All groups share one centre, and each spreads out both ways along 14 directions, with some noise.
In the rows, 128 means zero.
Known rows, each followed by its group:
[ 56 170  68  95 127 156 163 139 132 140 146  51  45 142 122  78 125  74
  78 139 175 110 111 192 124 131  71 112]  bet
[106 115 145 134 139 122 120 119  90 131 148 130  97 112 126 143 126 122
 113 109 140  92 103 112 100 139 123 148]  fovo
[143 141 155  91 133 135 115  98 136 132 111 129 123 124 108 113 155 120
 110 137 122 113 173 127 131 159  99 146]  vav
[105 148 119 150 183 133 155  82  88 170 112 195 127 105 154  95 119 137
 168 113 111 144  81 133 134 163 115 134]  bet
[158 156 164 119 171 132 124 106  91 116  90 142 122 115 109 136 117 161
 123 150 135 120 158 131 126 128  85 127]  fovo
[ 63 167 140  83 132  84 144 133 235 110 110  84 169 172  64 123 142 132
 153 133 153  90 187 120 159 120 122  88]  vav
[119  91 120 114 134 152 103 105  87 116 126 170 101  98 128 147 174  76
  85 134  83  94 185 151 137  91 107 145]  Fas
[122 184  88 160 167  78 193 105 158 116  68 205 195 107 105 174  68 177
 156 116  70 120 106 124 150 128  78 113]  vav
[106  95 132 144 135 135 137 136 127 143  84 150 131 167 149 122 132 157
 103 108 112 115  86  99 105 161 127 129]  vav
[ 92 101 125 140  62 125  89 157 164 117 215  29 115 149 107 148 123  96
 117 178 119  75 192 164 101 150 107 120]  bet
[150 147 112 122 147 149 148 122 100 101 159 138 124 103 108  98 183 124
  99 147 137 119  93 119 115 162  76 158]  Fas
[153 107 116 200 115 145 110 170 183  94 115 129  76 133  91 110 161  83
  92 139  96 132 166 150 150 122  77  98]  vav
[136 159  91  91  85 137 148 112 150 148 126 119 103 132 133 110 151  57
 113 158 141 136 153 165 138 139  89 134]  fovo
[134 168 131  98 163 123 161  99 110 131 104 131 141 107  99 116 132 133
 134 127 180 103 155 144 120 136 135 139]  vav
[117 160 102 119 110 131 126 144 172 108 152 122 116 124 124 109 161 110
 128 128 102 161 106 112 182  61  77 107]  vav
[129 187 119 115 125 101 128 101 103 165  93 148 102 127  68 139 114 148
  84  96 136 131 157 166 125 100 111 152]  bet
[126 148 153 123 177 121 130 114  90  89 137 149 151 126  95 155 143 150
 168 205 143 105 152 136 131 124  80 107]  fovo
[109 139 126 131 137 164 149  44 117 119 138 181 132  75 147 133 158  95
 148 116 122 116 114 147 124 106  78 144]  vav
[120 134 126 105  89  98 127 122 115 125 139 147 128 130 122 180 120 136
 106 129 114  98  93  98 117 124  70 145]  bet
[134 108  96 128  89  95 124 169  91 141 185 128 133  89 110 145  91 140
  79 101  74 114 111 129 115 175 149 177]  Fas
[123 179 114 137 138 164 142  89 155  95 131 108 120 123 110 121 160 115
 130 143 162 142 125 160 129  87  68 115]  fovo
[133 151 107 117 127 116 121 120 111 143 148 120 152 140 122 140 121 135
 141 157 112 141 149 142 125 135 154 137]  fovo
[149 115 115 128 115 160 132 113 120 134 126 132 112 110 147 107 154  88
 106 117 134 133 129 140 114 146 136 151]  vav
[143 162  88 130 129 100 140 162  96 141 140 145 125 128  96 115 122 141
 117 145 100 155 120 139 149 135 123 135]  vav
[119 127 153 118  95 161 100 109 111 120 152  63  91 154 147 135 146 121
 120 191 166 111 172 173 101 109  70 108]  bet
[110 189 139 123 207 137 154 100 113 123  87 140 147 129 112  85 147 191
 169 117 174 177 111 134 160  43 131  95]  bet
[128 126 154 130 159 132 166  65 127  98  63 158 156  99 129 196 101 120
 146 130 173  38 197 150  91 113 118 114]  Fas
[135 164 139 140 144 112 125 152 126 146 171 113  83 113 130  77 129 101
 174 144 142 140 116 122 156 130 104 108]  bet
[134 145 137 110  95 178  96 109 132 158 146  69  51 121 125  99 126  83
  96  94 176 192 112 189 117 117 147 149]  Fas
[ 81  81 140 138 141 117 116 149 107 148 128 140  73 117 125 118 116 110
  94  80 128  87 117 111 114 148 141 134]  fovo
[134 163 118  90 157  86 141 155 110 139  97 124 117 124 122 120 102 128
 111 115 118 102 160 104 155 100 138 126]  Fas
[161 135 138  59  49  86 110 156 106 189 140 125  93 120 159 120  99 105
 117 132 113 139 159 115 162 111 112 148]  Fas
[100 127 151 143 149 121 135 123 100 144 139 114 132 108 144 135  67 157
 175 131 154 116 126 151 115 133 151 108]  Fas
[128 100 128  88 143 139 154  89  94  69 120 197 221  76 144 163 149 165
 148 173  99 101 174 127 150  75  92 125]  Fas
[123 160 126 121 140 141 123 109 141 126 107 119  89 147  84 116 160 106
  94 115 150 138 129 146 122 122 100 134]  Fas
[139 122 140 115 118 141 130 125 107 129 144 106 103 113 135 119 137 104
 121 118 183 118 129 139 106 120 149 140]  vav
[127 136 175 186 117 151 106  67 123 159  86 155  92 139 169 145 111 158
 145 114 133 151 100 138 104 101  64 119]  fovo
[104 154 187 115 151 133  96  65 112 121 105 132 110 159 129 175 140 152
 170 124 174 138  93 105 118  51  95 107]  vav
[126 147 104 145 123 135 129 110 135 125 111 137 102 103  96 167  80 124
  68  84  87 142 100 164 118 146 100 152]  fovo
[127 117 114 126 141 123 136 151  92 148 159  96 143 116 104 109 101 137
 128 149 147 123 164 184 106 178 198 136]  fovo
[118 112 152 147 119 147 129  79 100 152 123 163 115 120 159 131 146 102
 168 141 158 113 137 143 110 116 119 126]  vav
[138 131 115 126 110 112 116 156 120 156 139 136 112 141  95 100 145 117
 102 152  97 137 160 143 144 162 122 135]  bet
[119 140 150 141 155 105  95 132 135 135  82 157 122 164  86 132 145 164
 131  99 118 171 134 113 161  57 148 111]  bet
[102 123 121 171 102 102 124 163 126 153 196 127  97 133  84 110 144 108
 149 132 156 135  82 135 120 167 134 126]  Fas
[147 117 106 116 106 146 143 111 103 133 144 151 144 106 153 119 143 110
 116 136 123 138 108 137 122 156 121 154]  fovo
[ 94 153 155 167 163 125 144  90 141  96 114 147 136 133  75 162 137 152
 160 152 171  87 120 143 102 138  61 101]  Fas
[ 97 120 132 142 117 124 100 121 123 145 137 145  82 141 106 140 151  94
 114 114 118 115 118 129 123 118 108 131]  fovo
[160 178 167 156 146 131 111 111 127 110 160 131  82  94 142 113 136 111
 183 121 144 149  95 104 159  67  64 110]  bet
[156 136 136 146  91  96 124 127 132 148 106 145 151 128 102 139 133 153
 149 117 165 143 180 145 132  59 176 125]  bet
[ 73 119 130 143 205 122 123 117  70 132 165 163  79  82  92 111 158  65
 165 130 149  86 149 150 140 119 157 113]  Fas
[163 147 127 147 126 134 136  99 116 111 123 151 134  86  82 144 130 138
  82 124 103 111 162 159 110 149  83 161]  bet
[116 162 132 115 141 149 116  83 134 145 131 115 122 135 136 126 132 123
 153 151 123 146 143 157 145 103 101 113]  vav
[110 106 109 139  96  91 144 142 112 155 152 160 138 111 112 152  98 126
 123 122 110 104 110 133 107 184 143 150]  fovo
[ 98 133 134 146 117 117 122 141 149 120 139 125 122 140 109 140 126 144
 146 130 134 144 111 130 146  89 101  99]  Fas
[141 128 152 195 139 128 117 129 109 127 129 130  91 140 132 140 119 131
 155 143 165 104 108 121  89 149 104 116]  Fas
[121 145 182 138 175 137 112  65  80 137 101 145 131 122 133 160 106 181
 152 126 143 120 129 138 101 119 121 132]  bet
[ 92 131 126 139 132 135 125 119 114 162 147 103  90 125 162 114 104 103
 152 121 148 123 122 153 112 146 146 121]  bet
[ 81 142  82 131  89 189 139  66 162 159 136  88  76 131 173 122 139  44
 104 109 145 134 115 194  98 129 113 140]  fovo
[146 133 118 138 142 140 139 114 105 159 122 130 136 105 149  91 109 133
 131 125 120 146 149 163 117 163 161 145]  bet
[ 49 149  69 123 118 117 156 130 181 145 137 116 131 134 106 117 128 106
 107  84 103 112 116 149 147 125 130 127]  fovo
[118 113 135 124  92 140 108 100 134 130 129 140 134 127 106 157 126 139
 107 132 114 138 138 165 121 127 102 139]  Fas
[108 124 149 152 110 116  94 112 134 124 164 147 132 124 112 169 114 138
 147 160  68 115 143 136 142 136  57 122]  vav
[134 125 186 143 166 110 112 177 102 149  70 138  91 162 107  81  87 193
 141 182 141 160 173 149 164 141  90  68]  fovo
[110 150 142 109 127 121 105  76 129 170 105 134 130 154 142 147 104 133
 138 127  98 134 138 138 119 147 122 133]  vav

New rows, each followed by its group:
[148 174 147 111 169  95 120 160  78 142 174 114  64  93  50  85 133  96
 132 134 190 123 132 140 140 146 143 135]  Fas
[130 119 150 105 103 126 135 128 134 162 119 117 113 128 163 100 122 110
 139 120 156 113 155 115 125 129 138 127]  vav
[111 120 121  88 118 122 141  92 117 139 145 144 144 129 187 141 172  82
 160 130 125  86 123  79 126 107 131 144]  fovo
[ 89 115 106  89 101 133 140 110 103 130 167  90 179 138 107 132 162 149
 108 161 153  98 161 169  92 143 161 149]  bet
[163 130 153 124 102 119  99 144 170 118 109 107 114 152 138 143 118 130
 130 132 116 146 151 103 145 113 101 115]  vav
[138 156 151 150 153 109 128 144 122 146  63 177  89 158 119 107 123 148
 153 145 141 160 121 124 163  84  75  82]  bet
[100 176  80  73 132 133 203 118  85 132 119 146 114 105 127 101 137 117
  97 152 161 102  75 146 121 153  43 140]  bet
[144 135  93 154 131 110 156 195  81 114 167 119 125  87 117 105  93 158
 110 145 118 122 108 139 136 140 112 128]  vav
[108 139 100 117 144 119 154 139 117  80 161 144 147  94  77 131 166 128
 113 137 119  90 129 122 137 116  93 133]  Fas
[122 129 136 141 133 112 140 165 139 116 127 135 126 122  86  97 141 148
 136 136 151 131 141 135 154 112 112 105]  fovo
[131 172  87 122 144 122 167 126  58 137 176 124 141  58 139 122  74 138
 140 134 132 132 108 167 124 117 125 148]  vav
[110 149 137  98 124 126 123  94  91 139 133 111 114 129 121 154 118 146
 108 121 150 113 110 131 101 117 106 149]  bet
[119 142 105 118 122 118 129 107 128 127 148 134 159 139  90 166 145 110
 144 146 136 140 120 140 110 134 161 145]  vav
[104 156 111 139 164 125 122 117 123 125  91 137 107 166  70 142 158 140
  63 132  87  94 144 135 113 155  83 138]  Fas
[133 149 158 107 142 136 105  97 121 134 102 139 102 110  95 135 118 115
 130 104 155 161 155 158 144  83 138 126]  Fas
[104 104 134 168 137 121 132 118 103 128 165 152 114  80  76 132 121 104
 115 157 118  59 191 187 106 202  99 133]  vav
[118 119 130 143 154 152 142 118 120 117 136 128 138 124 146  96 136 142
 160 164 133 132 133 144 132 149 118 106]  bet
[117 141  94 116 152 129 128 168  70 142 155 114 105 155  99  77 164 143
 105 157 143 159  98 145 131 143 149 135]  vav
[ 80 165  71 104 153 114 169 181 140 117 126 112  91 135  71  79 149 103
  94 116 168 134  97 138 165 100 117 104]  bet
[142 110 155 128  91 120  76 144  97 149 154 141  88 129 112 128 135 116
 130 152 119 160 162 147 152  93 115 122]  Fas
[118  92 147 173 166 134  97 130  63 114 151 165 126 109 120 145 135 156
 157 164 104 134 139 147 134 109 129 110]  Fas
[110 163 116 105 155  98 141 143 108 131 135 120 152 134 111 137  92 185
 121 131 115 129 102 125 132 140 117 128]  vav
[126 145 124 115 139 118 140 125  98 145 121 146 127 120 122 120 125 136
 124 121 141 131 111 125 125 133 135 142]  bet
[103 162 105 151 143 109 126 125  69 141 173 125 104 115  91 145 110 121
 156 150 165 139 119 182 124  97 141 121]  vav
[145 135  95 113 126 145 133 138 131 125 142  96 136 137 118 115 138 119
  99 129 129 151 120 143 120 148 159 145]  vav
[148 147 134  88 171 188 130  98 107 110  98 110 108 122 152  67 175 112
 106 136 140 153 159 146 149  99 118 126]  fovo
[ 80 132 116 129 137 120 121 102 111 173 136 146 121 146 122 114 148 123
 149 118 141 134 121 146 127 119 159 130]  bet
[100 142 133 145 178 156 142  80 100 151 146 139 135 115 168  83 131 138
 174 169 106 133 122 149 128 181  93 125]  bet
[180 131 155 181 133 117  73 117  80 118 159 159 147 131  80 183 137 162
 165 175 124 157 144 144 114 111 136 132]  fovo
[ 89 115 123  98 132 114 115 117  83 156 167 141 132 146 112 127 161 126
 134 149 117 118 111 124 115 170 141 149]  bet
[139 205 125 102 173 103 150 102 151 164  45 141  88 115  78  99 110 110
  83  83 128 113 188 148 152 128 106 138]  vav
[145 152  77 106 118 132  91  95 119 130 182 127 142 142  92 154 203  56
 117 158  86 147 167 149 138 114 176 170]  fovo
[148 190 100  61 122  96 136 140 143 154 106 104 152 160 127 131 107 158
 114 104 117 182  94  93 157  98 155 150]  vav
[ 85 116 115 178 118 127  98 134 121 141 147 151  95 151 102 154 124 125
 132 142 102 153  89 161 127 128 106 107]  fovo
[163 141 135 133 143 112 148 135  83 137 126 166  99  99 128 116 112 114
 137 137 143 123 106 117 128 162  97 136]  bet
[102 146 108 109  98 137 121 128 157 124 153 114 148 125  78 132 127 155
  96  98 118 182  88 159 136 126 125 149]  Fas
[104 134 146 109 121 141 125 110 112 132 153  97 132 130 174 116 127 147
 170 146 158 141 110 122 130  97 115 110]  vav
[148 189 149 154 168 143 124  95 181  79  75  90 121 116 117 173  70 150
 132 115 125 140 149 150 141  65  76  97]  vav
[119 168 165 180 158 102 110  97 146 116 108 149 101 101  80 174 104 144
 160  71 157 130 126 131 137  28 127 107]  bet
[131 109 132 118 154 136 105 186 109 141 125  87  73 155 124  90 119 107
 106 132 143 150 134 129 140 154 171 113]  bet
[105 118  89 131 162 145 200 160 119 127 149 130 107  83 192  74  91  82
 157 113 153 119  41 120 140 180 130 117]  bet
[123  90 141 102  76 121  97 140  90 157 180 137 115 110 129 117 137  97
 152 168 140 136 184 170 148 109 146 124]  Fas
[ 59 128 105 139 163 129 150 133 109 108 183  92 127 111  72 130 138 122
 126 137 165  78 126 170 100 149 145 123]  fovo
[116 109 110 175  84 126 173 158 161 104 139 124  95  74 102 148  68 101
 104  87 168 102  89 169 104 145  94 119]  fovo
[ 94 132 113  99 150 101 139 143  77 160 117 157  83 142  93 125 129 112
 107 115 164 123  85 122 121 147 143 134]  bet
[131 150 156 174 149 116 112 129 135 113 144 153  81 118  93 122 151 110
 169 144 151 130 123 127 153  88  72  96]  bet
[211 156 151  78 102 116 132 121 130 131  98 116 155 108 166 151  73 161
 105 102 104 144 120  83 127 140 125 167]  vav
[160 102 140 110 128 135 125 158 108  97 202 109 169 113 154 101 147 138
 149 185 106 118 115  85 135 199 119 139]  bet
[106 169 127  96 171 104 153 119  84 166 108 149 134 144  98  90 141 161
 136 155 149 120 141 134 130 159 119 126]  vav
[191 116 129 102 125 174 146 151 105  84 128  72 125  94 159 113 116 122
  87 136 177 126 144 144 106 131 144 143]  bet
[129 156 163 151 182 128 111 114 114 128 114  97 113 105 118 135  80 159
 146  90 135 133 137 136 125 108 163 122]  bet
